The rows of a group lie close to one hidden flat surface of 12 dimensions, which passes through zero. Surfaces can cross.
Known rows, each followed by its group:
[ 20.8   6.2   4.0  17.0   7.7  -2.1   6.1  16.7  -4.4 -11.8 -17.8   7.8
  -6.2  33.4 -19.9   2.5  -9.1   1.3  -2.7   9.0]  (3)
[-25.7   1.1   5.7  -6.3  17.6  14.8 -21.2  -4.1 -14.7   6.1  15.5  -0.1
  -9.4  23.4  -9.6 -11.3   0.0  -4.1  -6.0   2.6]  (2)
[-10.8   3.6   2.0 -21.3  -8.3 -11.7  13.6   6.0   0.3 -15.0  -3.8   1.8
  -3.4   3.6   4.6  24.3  13.0 -14.6 -23.4   9.3]  (0)
[  3.5 -14.6   6.0  -4.6   2.7  23.7  -6.2   1.9  -4.5  13.7  -3.8  -9.4
 -20.3 -14.5  -9.0  12.4  12.4   0.3  10.1  -4.4]  (1)
[ 25.9  26.4  -8.5  21.5   4.3  25.7 -12.9  -6.3 -14.2 -15.1   9.7  -1.0
  16.8   2.4  -3.7 -18.5 -11.4   7.7 -17.9   5.6]  (0)
[-30.3 -17.3  -0.2 -16.1 -35.8 -30.7  18.1   3.3   2.8 -20.4 -10.3   3.2
  21.3 -16.5  18.4 -19.2  -5.6  24.4  15.6 -12.1]  (3)
[ 10.5 -17.0   6.2  -5.1  17.1  -1.7  17.8   2.2  -0.8 -14.6  -9.4  -8.5
 -13.8  -4.4   4.5 -10.9  11.5  -9.6  13.6  -6.7]  (0)
[ 12.2  -7.7   0.0   1.6  11.0  20.2  -0.5  -1.9  -5.0   8.1  -7.8 -24.2
   6.7  -2.2 -17.0  -6.5   8.2   1.3 -11.8  -3.6]  (1)
[ -7.9 -35.2   4.9  10.2  10.8  12.0  11.0  -5.9 -14.6  -7.3  16.9  15.1
   8.3   3.6   7.7  -3.8  12.7   8.4   7.8 -19.4]  (1)
[ 16.6   1.1   8.5  23.6  -0.9 -15.3 -19.8  -3.0   2.5  -3.3  -7.7  -3.3
  12.7  15.0  -9.0 -21.6  10.4   8.0 -13.5  12.1]  (2)
[-10.8  13.3 -10.7 -17.4 -16.8  26.9   4.2   5.0 -11.9  -9.5   4.8   5.2
  -1.8 -22.8  -0.6  16.6 -14.1   6.8  -0.1  -8.2]  (2)
[  2.2   9.0   0.5   6.5  16.7   2.5  17.3  -3.1 -26.7 -24.5   7.2   5.4
   0.3  23.9  17.0 -11.9  11.2  -6.7   5.2  19.2]  (1)
[ 11.6  11.9   8.1  13.7  -3.9   7.8 -11.2  -6.7   3.9  -0.1  -1.0   0.7
  16.1   2.4   3.3 -26.0 -20.7 -11.6 -16.3 -12.9]  (1)
[ -3.2  13.0  -0.9 -14.3  -5.2  -3.5  13.0   1.5  -5.7 -14.3  -6.1   0.4
   0.2 -13.9   7.8  -9.5  -6.2  -7.3  -1.8  -0.3]  (3)
[ 11.2  17.0  -4.5 -15.0  10.5  -3.6  -1.9   7.3  34.2 -17.4  22.6   8.8
 -30.2   3.2  12.9  15.6 -21.8 -13.4  -8.9  -7.9]  (3)
[ -7.8   1.4  -7.0  -5.8   3.1  -1.7  -4.5   6.4   9.3  18.1 -11.2 -15.8
   5.1  12.5 -20.0   9.4  -9.6  -0.7  -6.5  -1.4]  (1)
[ -0.9  12.2  -2.1  -1.1 -15.9  10.0  -2.7  -1.6  -5.4  18.1   1.7   4.7
   3.0  -6.4  -3.2  17.6  -2.4   3.0 -10.4   9.5]  (0)
[-12.2 -10.4  -3.7 -20.5  15.9   3.5  20.8  -0.9  -9.0  -6.8  14.1  -2.3
   0.9  -7.4  -8.8 -14.6   2.9  12.4 -15.7 -11.7]  (2)
[  2.6 -14.9   5.4  -7.4  -2.3  14.6   5.5   8.3   0.4 -38.4  15.4   1.6
  -6.8   2.9   5.3 -12.1  -0.9  17.4 -13.8 -13.8]  (3)
[ -0.7  -2.7  21.9   2.2  -0.8   4.7  -5.6   3.1   0.4   0.9   1.4  13.6
 -31.6   6.9  16.8 -10.6  -7.9 -14.4  21.7  -0.5]  (0)
[  9.0  -4.0 -12.0   9.7  11.8 -20.7  18.9   5.0  12.0   1.2   2.3  14.3
   9.4   8.7  -5.6   2.5 -14.6  13.1  10.3  -8.7]  (1)
[-10.8 -11.9  -4.2 -15.5   1.4   3.4   1.8  -3.9  24.4  -1.0  16.3 -22.8
   1.4   4.6  18.5  -2.8  -9.2  -0.5  -8.0 -13.6]  (0)
[ -4.8  19.9  -7.4   2.2  -1.3  -3.3 -12.7  -1.0  -0.6  -3.9  26.3  25.4
  -7.4  10.7   3.7  17.3  -4.3  10.7  -9.4  15.9]  (0)
[ -6.9 -12.9   1.9 -19.5  -8.7  21.8  -6.1  -3.7   2.7   0.8   8.5 -23.1
  -6.2 -20.4   2.3   3.3  14.0   7.4 -13.0  -6.6]  (2)
[  5.7  -6.2  -6.5  -5.4   9.6   6.8   7.1   5.6   0.7  -3.3  -5.5 -11.6
   7.7   4.6 -22.8  11.8   5.7   4.1 -21.9  -5.7]  (3)
[ 14.4  18.3 -12.1   1.5  -8.1  10.0  -4.3   3.0   8.4  -8.1   8.3  -2.5
  -9.6 -10.8  11.3   3.3 -17.1  13.8  19.2   6.4]  (2)
[  4.0  -7.8   0.4  -0.1  -7.6 -14.0  12.2   6.4   7.2  -6.5 -16.9 -13.8
   6.3   7.6   0.8   0.7   4.4   1.7   1.4   3.3]  (3)
[-10.7  14.0  -8.1 -20.0  -3.7 -11.2  -7.0  -1.5  -5.1   7.3  -2.6  -5.5
  -9.2 -20.0 -13.9   9.0  13.9  10.5  -3.5  18.9]  (1)
[  4.0   3.3  -1.3   2.1   5.7  -3.9  -1.0  11.8  -1.0 -13.9  -8.0  -3.7
   1.3  23.2 -21.3  -8.6  -5.0  12.0 -14.5   4.0]  (3)
[  2.6   6.9  -7.8 -12.3  20.6  -9.5  -0.5  -6.7  12.8   5.3  19.0  -3.8
 -17.3 -11.4   0.7 -10.6  -1.2   8.0   6.6   3.1]  (3)
[-12.0  18.4 -13.3  -8.7 -13.7  16.5 -19.0  -9.3  -3.8  12.3   1.9  -0.6
  15.0 -27.8   0.3  19.6  -2.9  -6.9  -5.8  -2.9]  (3)
[  0.8 -13.8  -3.9 -12.1   8.6  -2.7  19.7  -7.2  29.6  16.3  26.3 -21.9
  -7.0   4.7  24.0  -6.5 -10.2   6.4   0.9  -9.6]  (0)
[ 17.0   8.4  14.6   7.2  16.0 -17.0   3.6   5.6   7.5  -1.3  -4.5   0.0
 -34.8  22.6   8.1 -21.0  -5.3  -7.5  20.9  19.6]  (1)
[ -8.9   7.7  -2.7   1.1   5.2  -5.5 -10.6  -8.5   5.6  -6.0  20.9  18.8
  -6.7  -7.8  22.8  -7.7 -10.9  -4.8  18.3  -6.2]  (0)
[  3.4  22.0  -4.0  -5.9   5.2  12.5  -0.2 -10.0  -6.6   0.0   8.5  -6.3
  -1.2  -9.4   8.3  -9.9  -6.7 -10.2  -8.3   5.3]  (2)
[ -9.1  -7.9   6.0  -2.3   0.8   8.3  -5.4   4.0  -7.1  -4.1   3.9   3.4
   1.2  10.8 -11.9   6.9   8.2   1.9 -20.4  -2.3]  (0)
[ 25.6  -1.1  -6.9  27.0   6.5   6.9 -12.1   4.2  12.0  -8.4  -3.1 -13.7
  10.1  28.9   2.7  13.1   2.5  -1.9   3.0   6.6]  (3)
[  5.8  10.6  -3.2  -2.1  13.6  14.2  -3.4  -1.0  -4.7  -1.8   5.5   3.4
  -2.8  -2.2 -11.5   4.6  -2.9  -6.1 -14.6  -1.5]  (3)
[-6.5 -8.2 -7.5  0.7  0.0  3.3 -3.4 -2.3  1.1  0.5  7.4 -2.1 11.1 -0.7
 -0.7  7.9  2.6  7.3  1.0 -6.8]  (3)
[  8.2  -0.4  12.2  -1.0 -11.5 -11.8  26.5   8.6 -13.1   2.1 -35.6   8.5
  -1.3  -3.3  -6.4  17.4  13.0 -19.7  -4.4  10.3]  (0)
[ -6.8  -3.2 -19.0 -19.1  18.9   2.3  -2.3  -2.5  10.0 -11.0  15.0 -20.1
  -1.4  -7.4  -6.1   2.3   7.1  14.0  -4.5  -4.7]  (2)
[  3.3   3.9  -6.7   4.9  10.9   2.4  17.7  -7.0  -2.3 -19.9   1.6   4.6
  16.0 -12.9  21.7 -33.7 -24.3 -10.8  18.9 -25.0]  (0)
[ 14.6  11.5  -3.7  -0.4   1.8  -8.7 -11.4   4.2  30.0  14.5 -13.9 -30.7
 -19.7  11.3   3.8   8.2  -6.6  -9.6  18.9  16.5]  (1)
[ -3.4 -17.1 -11.3  -1.8  23.5 -19.3   1.4  -8.1   5.8  -9.6  13.6   2.1
  11.4  -9.5  -6.7  -5.6  17.9   9.9  -4.0 -10.1]  (2)
[ -9.0  18.2  -0.3 -30.4  -9.2   8.9   9.3   3.7   7.1 -10.6   7.1 -23.2
  -3.4   2.9   1.1 -12.2 -16.2   1.6 -34.6   2.4]  (2)
[-46.0 -16.7   8.9 -17.3 -14.3 -20.1   0.9  -3.6  -9.6   6.0  -6.1  -0.1
   9.6  11.6   7.1   0.5  15.1  -7.4  -3.8   2.4]  (1)
[  1.0   3.7  11.0  13.9 -21.3  11.7 -19.2  -3.0  -2.4  13.3  -7.8   9.1
  -2.9  -5.9  12.1  13.4   0.0 -16.0  11.6   3.8]  (2)
[  1.8  -5.7   7.4  -3.3   4.5  -6.8  -3.2  -6.4  13.7  22.6   2.5   1.3
   2.9 -12.3 -10.3 -14.1  -8.0  -3.6 -15.9 -15.5]  (1)
[ -3.0   5.8  11.6   3.8 -11.4  33.8   0.8   1.0  -9.8   8.7  19.5  21.5
 -12.6   0.4  13.3   4.0 -22.0  -6.7  -0.5 -11.1]  (0)
[-16.7  11.4 -15.9 -21.7   7.0 -18.3  24.0 -16.3   0.8  17.4   5.1 -14.4
  20.5  -6.8  11.6  14.8  13.3 -17.8 -18.7  11.3]  (1)
[ -4.2  -3.3  26.5  -0.9  -3.8  18.1 -15.5  -9.7 -14.8  -2.1  16.4   4.5
 -13.8  -1.1   8.0 -32.1   6.9  -0.9 -19.9   0.3]  (2)
[ 7.0 -9.0 -1.1  9.9 21.7  1.8 -3.7 -9.2  3.7 12.1 12.3 -4.0  4.7  8.4
  0.5 -3.7  9.6 -5.3 -4.3 -3.0]  (3)
[ 18.5   4.9   1.6   1.7   6.9  -4.7  -7.4  -5.7  17.1 -21.5  19.1  -4.3
  -2.1   1.5  12.6 -11.1   3.7  -2.3 -25.4   0.1]  (2)
[ 31.8  -2.4  14.4  -5.1   2.6  25.4  -3.7   2.5  15.2  -7.9   1.1 -26.3
 -35.8   1.2  13.2   8.8  13.2 -18.9 -10.5   8.5]  (1)
[  0.0   0.5   5.4   4.2  -5.7 -16.6   1.4   6.3  14.4  -4.3  -9.4   2.9
  -3.0  14.7   9.6  -7.9 -18.1  -7.5  13.5  -2.3]  (0)
[-21.6   9.8   6.2 -10.4   0.4 -17.5   1.2   0.4  -3.7  10.6 -14.4   2.3
  -5.6  10.2   2.7  -6.1  -6.7 -18.5  12.9   7.7]  (2)

New rows, each followed by its group:
[ 18.8  12.3 -10.3   9.4   0.7  15.3   6.8  11.6  -0.1   0.1 -15.5  -5.1
   9.0   8.3 -19.7  13.5 -20.6  -1.8  -2.7  -4.6]  (1)
[ 14.7   4.3  20.9  19.6 -24.4  23.5  -7.4   4.6  -9.3  22.4 -16.1  -2.3
  -3.1  12.4   1.5  -1.0  -6.1  -5.3  -0.3  11.5]  (2)
[ 17.6  -0.1   8.7   3.9  -4.9  28.4 -19.0   8.5 -17.9 -10.9 -18.1 -12.3
 -13.1 -13.3 -27.2 -12.0   9.0  16.6  -5.1   3.7]  (1)
[ -1.4  10.1  18.1  -4.3   5.8  -7.5   5.7  -1.0  -4.3  -2.6  11.7  22.9
 -11.5   6.8   0.8 -21.2  -9.2  -9.3 -25.6  -1.8]  (1)
[ 11.2  13.2  -2.3  -1.6  24.4 -25.8  18.5   4.4   1.7   1.1  -2.7   5.3
 -23.5   8.5  -5.6 -19.4  -8.3   5.3  22.4  14.3]  (3)
[  1.3   8.4  -6.2   4.8   6.6  18.6   3.5  -6.4  -4.8  -1.2  -3.1 -23.1
   5.4  24.5  23.3  13.4   1.9 -26.7   9.3  11.4]  (1)
[ 21.6   9.8   6.5  12.1  -3.7  -3.4  12.2  11.6   1.1  -1.6 -22.7  -3.0
  -8.0  20.9  -0.2   6.6  -9.0 -11.4   8.8  15.5]  (2)
[-14.5   4.2 -12.3  -7.9  15.4  -6.9  -2.9   1.9  14.5 -12.0  40.2  17.2
 -17.0  26.3  10.6  18.3  -6.1  11.6   0.5   5.6]  (1)
[ -1.9  -0.2 -11.5  -4.4  10.5  -3.1  24.9   2.1 -17.2  -6.7   1.0   5.1
  -6.3 -10.0   4.5  -5.4   1.6  13.0  30.9   4.0]  (3)
[ -4.5 -27.0   1.4   4.3   4.0   0.7  -7.4  11.0  12.0 -14.8  -2.2   2.5
  -5.1  16.3  -8.8  13.6   2.7   4.7   6.4 -17.6]  (0)
[ -1.0  16.5 -17.6   1.4  -6.6   8.9 -17.9  -4.1   3.2   0.2  -7.2 -18.7
  15.4  -5.3   0.4  13.0  -0.4  -0.7   1.6   7.9]  (3)
[ -5.1 -22.8   9.1 -12.5   5.1   6.4  -1.3  -5.9  13.6  -6.0  19.7 -19.6
 -10.4  12.0  16.6   4.7  21.7  -5.7 -20.4  -1.0]  (1)
[  6.8  10.6  -7.6  -5.7  14.0  18.8  11.5  -1.3 -15.4   5.7 -10.0 -15.4
  -5.9  -6.7  -4.0   6.1   3.5 -11.7   8.0   7.4]  (2)
[  5.3  10.8   5.0 -17.6   2.3   1.2   9.2   6.4   8.7  -5.6   2.5   3.4
 -22.5  -4.4   1.3   5.2  -8.1 -13.3 -12.3  -1.2]  (3)
[ 21.4  16.8 -11.0   8.9   9.0  14.5  15.2   9.2  -8.6  -7.7  15.0   8.4
  -9.4  13.1  -8.0   6.6 -11.2  23.5   1.2  12.0]  (0)
[-10.0  -9.8  -2.6  -4.6  17.6 -19.5  18.7   1.8   3.2  -8.6   4.7  19.3
   4.3  12.7  -2.8   8.5  -0.9 -12.8  -9.3 -13.0]  (2)
[ -5.5  14.7   4.3 -13.8 -13.5 -15.1  18.2   0.5 -24.1 -11.9 -28.4   1.8
  11.0 -29.7  -9.5 -27.9   2.2   1.7  -0.4   7.5]  (2)
[ -2.6 -25.7  16.8  -0.2  -6.1  -2.3  -8.9   2.9  15.2  26.3 -14.3 -29.7
 -25.3  15.9   5.1  -1.0  13.4   0.5  26.3  10.6]  (2)
[-7.9  2.9  2.9 -4.8 -3.3 -3.1 -8.0 -5.8  0.7 11.9 -0.9 -2.5  3.5 -5.6
 -3.6 -2.3  1.0 -5.4 -9.5  0.2]  (3)
[ -8.6 -12.7  -6.4   7.5 -23.0 -22.1 -22.3   0.7  14.8  -5.6  -2.6   3.5
  37.1  -2.3 -16.8   1.9   5.2  28.4 -27.1  -9.6]  (2)
[ 23.3   2.1  14.4  10.2 -24.7   4.4  -5.1   9.6   9.3 -13.3 -15.2  -3.8
  -5.5   8.8   6.5   8.3   1.4  -4.6 -10.7   7.5]  (2)
[ 24.3   7.3   9.4   9.9   8.4   1.1   6.9  -9.0  -1.0  -5.4   6.5   5.3
  -9.6 -10.5  19.9 -11.8   6.4 -18.9  -0.7   5.0]  (2)
[  1.4  13.9  -5.0  -2.0 -35.7  -1.8  -7.9  10.8  12.9  -8.7 -18.5   7.8
   5.8 -14.6  10.9  33.2 -10.9  -8.7   6.9   0.0]  (2)
[ 17.0  -2.5   7.9  12.8 -12.2 -13.4   1.9   3.7   6.0  -3.8  -4.5  -1.6
  12.6   6.9  -5.6 -20.6  -2.3  20.6 -14.4   4.1]  (2)
[ 20.6   1.5 -10.2   7.6  20.5 -16.8   4.1 -20.7  19.0  18.6  13.7  -1.9
  15.8 -24.3   9.0  -7.8   3.9 -11.2  -8.6  -9.2]  (3)
[-12.5  23.8  -8.0   7.9   2.2 -18.3 -29.8  -2.6   9.7  -0.7   8.0   9.5
  12.5  21.2  -1.8  -4.1 -15.5  -2.7  -5.2   8.0]  (2)
[ 17.4  -6.6   2.5  17.8  16.5  -8.1   8.9   2.8  10.2   2.7  -2.2   5.3
   0.3  30.4   0.5   8.4  -2.5 -18.2  -2.5  -2.1]  (3)
[ 14.4  -8.4   4.1  10.8   0.7   6.9   2.5  -2.0  -6.4  23.2 -21.0 -23.0
   2.9   2.9  -7.7   1.0  14.1  -0.9   8.1  11.2]  (2)
[-30.7 -22.5   9.3 -17.8 -34.7   1.1 -13.6  11.4  -3.3 -10.6 -16.2   9.3
  -7.4 -24.0  -3.5  20.3   9.8   9.4  15.3 -13.2]  (2)
[ 11.3  -1.0  -8.4  25.1   8.6  -5.7   0.1  -4.5  10.1  -3.3  -1.1   1.7
  24.1  25.3  16.7  11.3  -5.0 -22.6   3.0  -4.0]  (3)
[ -7.8  10.4   1.5  -6.6 -13.7   7.3 -12.9  11.0  15.1  -1.3  -2.7  -4.8
 -10.4  22.0   6.0  23.5 -13.5 -14.0  -4.5   4.5]  (2)
[ 11.7   4.4   9.0  -6.6  15.2 -10.3   9.6   1.9  -9.6 -22.9 -22.1 -19.0
 -15.1  -2.1  -1.4 -29.1  12.4  -8.7   9.3  13.1]  (0)
[  2.9  12.3   5.8   8.9 -18.8  -6.9  -3.7   7.2  -4.5 -27.2 -12.6   5.5
   9.7  10.9  10.7 -17.3 -12.7   3.6   5.0   6.8]  (3)
[ -3.6 -13.7  -9.1   0.6  14.7   8.3   5.8   1.8  -6.2  12.5   0.6  -9.8
  -1.4   8.4 -12.8  15.3  12.4   6.9  10.2   1.6]  (3)
[  3.1  23.2   4.3   6.1   4.5   1.1  10.9  -5.0 -25.0  -1.6 -14.5   9.6
   6.9  -2.0   3.6 -14.5  -3.7 -21.0   3.0   9.8]  (3)
[  4.2   7.4  -2.0  -3.1   2.1   0.9  -1.5 -10.1  13.3 -21.6  21.8   9.6
   9.4 -13.8  26.8  -9.3 -10.2 -13.8 -16.3 -16.5]  (3)
[-14.2   8.7  -0.1   2.5 -11.3  10.2 -12.9   0.7  -6.8   1.2  11.5  15.7
  14.0   7.3  -6.0   1.2 -13.6   6.8 -19.9  -7.0]  (2)
[ 12.6  15.8  -9.1  -2.3   5.6  -8.6   7.6  -3.7  -6.3 -14.3 -13.5  -5.8
  15.5 -15.9  -4.9  -0.1   8.7 -10.6 -13.4   4.6]  (2)
[ -0.5  -5.4 -14.9   0.7   5.5   0.3  13.6  -0.2 -12.0  -1.5   6.9   8.0
   8.6 -19.2 -11.8  -1.9   1.6  29.0  15.6  -5.6]  (3)
[  4.0 -12.7   2.2   8.0 -12.1   5.1   2.9   4.4  14.0  -1.1   3.4  17.2
  -0.9  -6.9  14.3  18.1 -12.6  -6.1  11.8 -20.2]  (1)
[-17.2  16.6   3.4   2.4  12.0  -6.2   8.8  -1.4 -20.6  11.9  -3.2  18.6
  15.6  22.4 -14.7 -20.9 -20.6 -11.4 -12.7  -2.4]  (1)
[ 27.7  -1.3 -18.2  13.3  26.9 -31.4  24.6   2.7  17.1  -7.4   0.6 -12.7
  15.8  15.8 -10.5 -17.3  -4.4  21.7   1.2   3.0]  (1)
[  4.1 -22.5   7.6  18.6   7.0  -4.6 -26.5  -4.4   5.8   0.2   3.4   6.2
  -4.6   4.9   0.9   4.6  22.2   1.7  11.8  -2.8]  (2)
[ -2.3   5.7  -0.1  13.0   0.6  16.6  -7.2  -4.4  -3.7  -9.2   4.5  -8.3
  11.1  24.9  21.4  -2.5  -9.0 -17.8   5.7   0.7]  (1)
[ -2.6   1.4   7.6  11.7 -27.9   6.3  -8.2  -2.1 -12.2  -3.2  -7.5  10.3
   5.5 -11.2  15.9  -6.4  -2.5   5.6  18.6   3.4]  (3)
[ 16.0  14.0  13.6   5.1 -23.1   8.2  17.1  -3.8  -4.1   9.6  -9.5  10.6
  12.9  -8.2  16.0   7.9  -8.2 -29.9 -26.4  -1.7]  (2)
[  5.4  -5.5   0.4  -9.1  -0.9   8.5   1.2  -3.3   3.5 -27.5   9.3 -18.7
  -2.0  -2.5  16.7 -15.7   6.8   3.9  -8.2  -1.6]  (3)
[ 14.6   8.6   6.5   1.0  -6.9   6.9  -6.4  11.5   2.3 -12.0 -11.5  -3.0
 -11.5   4.9 -12.3  -3.0  -5.5   3.1 -10.8   5.1]  (1)
[-14.0 -17.7   9.5 -19.3   5.6  23.9  -1.3  -7.4   0.5  18.4  11.8 -24.4
 -10.9   2.2   1.7   4.7  13.1 -13.3 -20.8  -5.9]  (2)
[ 16.8  22.1 -16.3  -2.5  -3.0 -13.4  -2.7   2.5  24.4   9.9  -8.6  -3.7
   5.6 -18.1 -10.5  19.6 -13.0  -4.9  -8.8   0.2]  (3)
[ 17.6 -16.4  17.3  32.0   5.1   9.7 -19.2  -8.0 -10.9   7.4   9.4   0.6
  -5.0  13.1   2.3 -29.1  15.3  14.9   9.1   9.0]  (3)
[ -1.2   8.6  -7.3  -6.3   0.9  11.1  -1.3  -8.0  -8.9  13.7   2.3  -4.3
  -6.9 -26.2   2.6   5.8   4.9  -1.4  13.3   6.1]  (3)
[ -0.9   2.1 -10.8  -1.3  -3.5   7.0   4.3   4.7  -6.8  -5.7   1.7   7.7
  18.6  -6.6 -19.8   9.1  -5.0  13.7 -17.0 -10.5]  (1)
[-23.5   2.3   2.9 -20.4  -1.7  -4.3  13.4  -1.9  -6.0 -18.8  -1.6  -2.5
   8.3   1.5  12.1 -11.4  -2.8 -16.4 -13.6  -7.7]  (3)
[-19.4  20.0  -5.5 -18.4  -5.6  11.9  -3.4  -0.5 -11.8  -1.1  -4.2  -4.6
   8.5  -2.0  -7.9   7.9  -8.0 -15.2 -20.6   0.5]  (2)
[-26.2   0.1   4.5 -28.8   3.8 -29.7  24.7  -3.9  -2.1  17.5   0.7   7.6
   2.9  -1.0 -10.1   2.9  12.6 -10.5 -32.5   5.6]  (1)
[  0.8  -9.2  10.3  -2.2 -11.5   1.7   4.3  -2.1  -4.1   4.8 -10.4  -9.2
   2.2  -8.5   1.7  -5.9  10.7  -2.9  -5.7   1.8]  (3)
[  5.4  -4.2   9.6  -1.2 -13.9  13.6 -14.7  -3.2  11.9  -1.6  10.6   0.8
 -11.3 -11.1  16.2   7.0   0.5  -5.2  -8.3  -6.6]  (3)
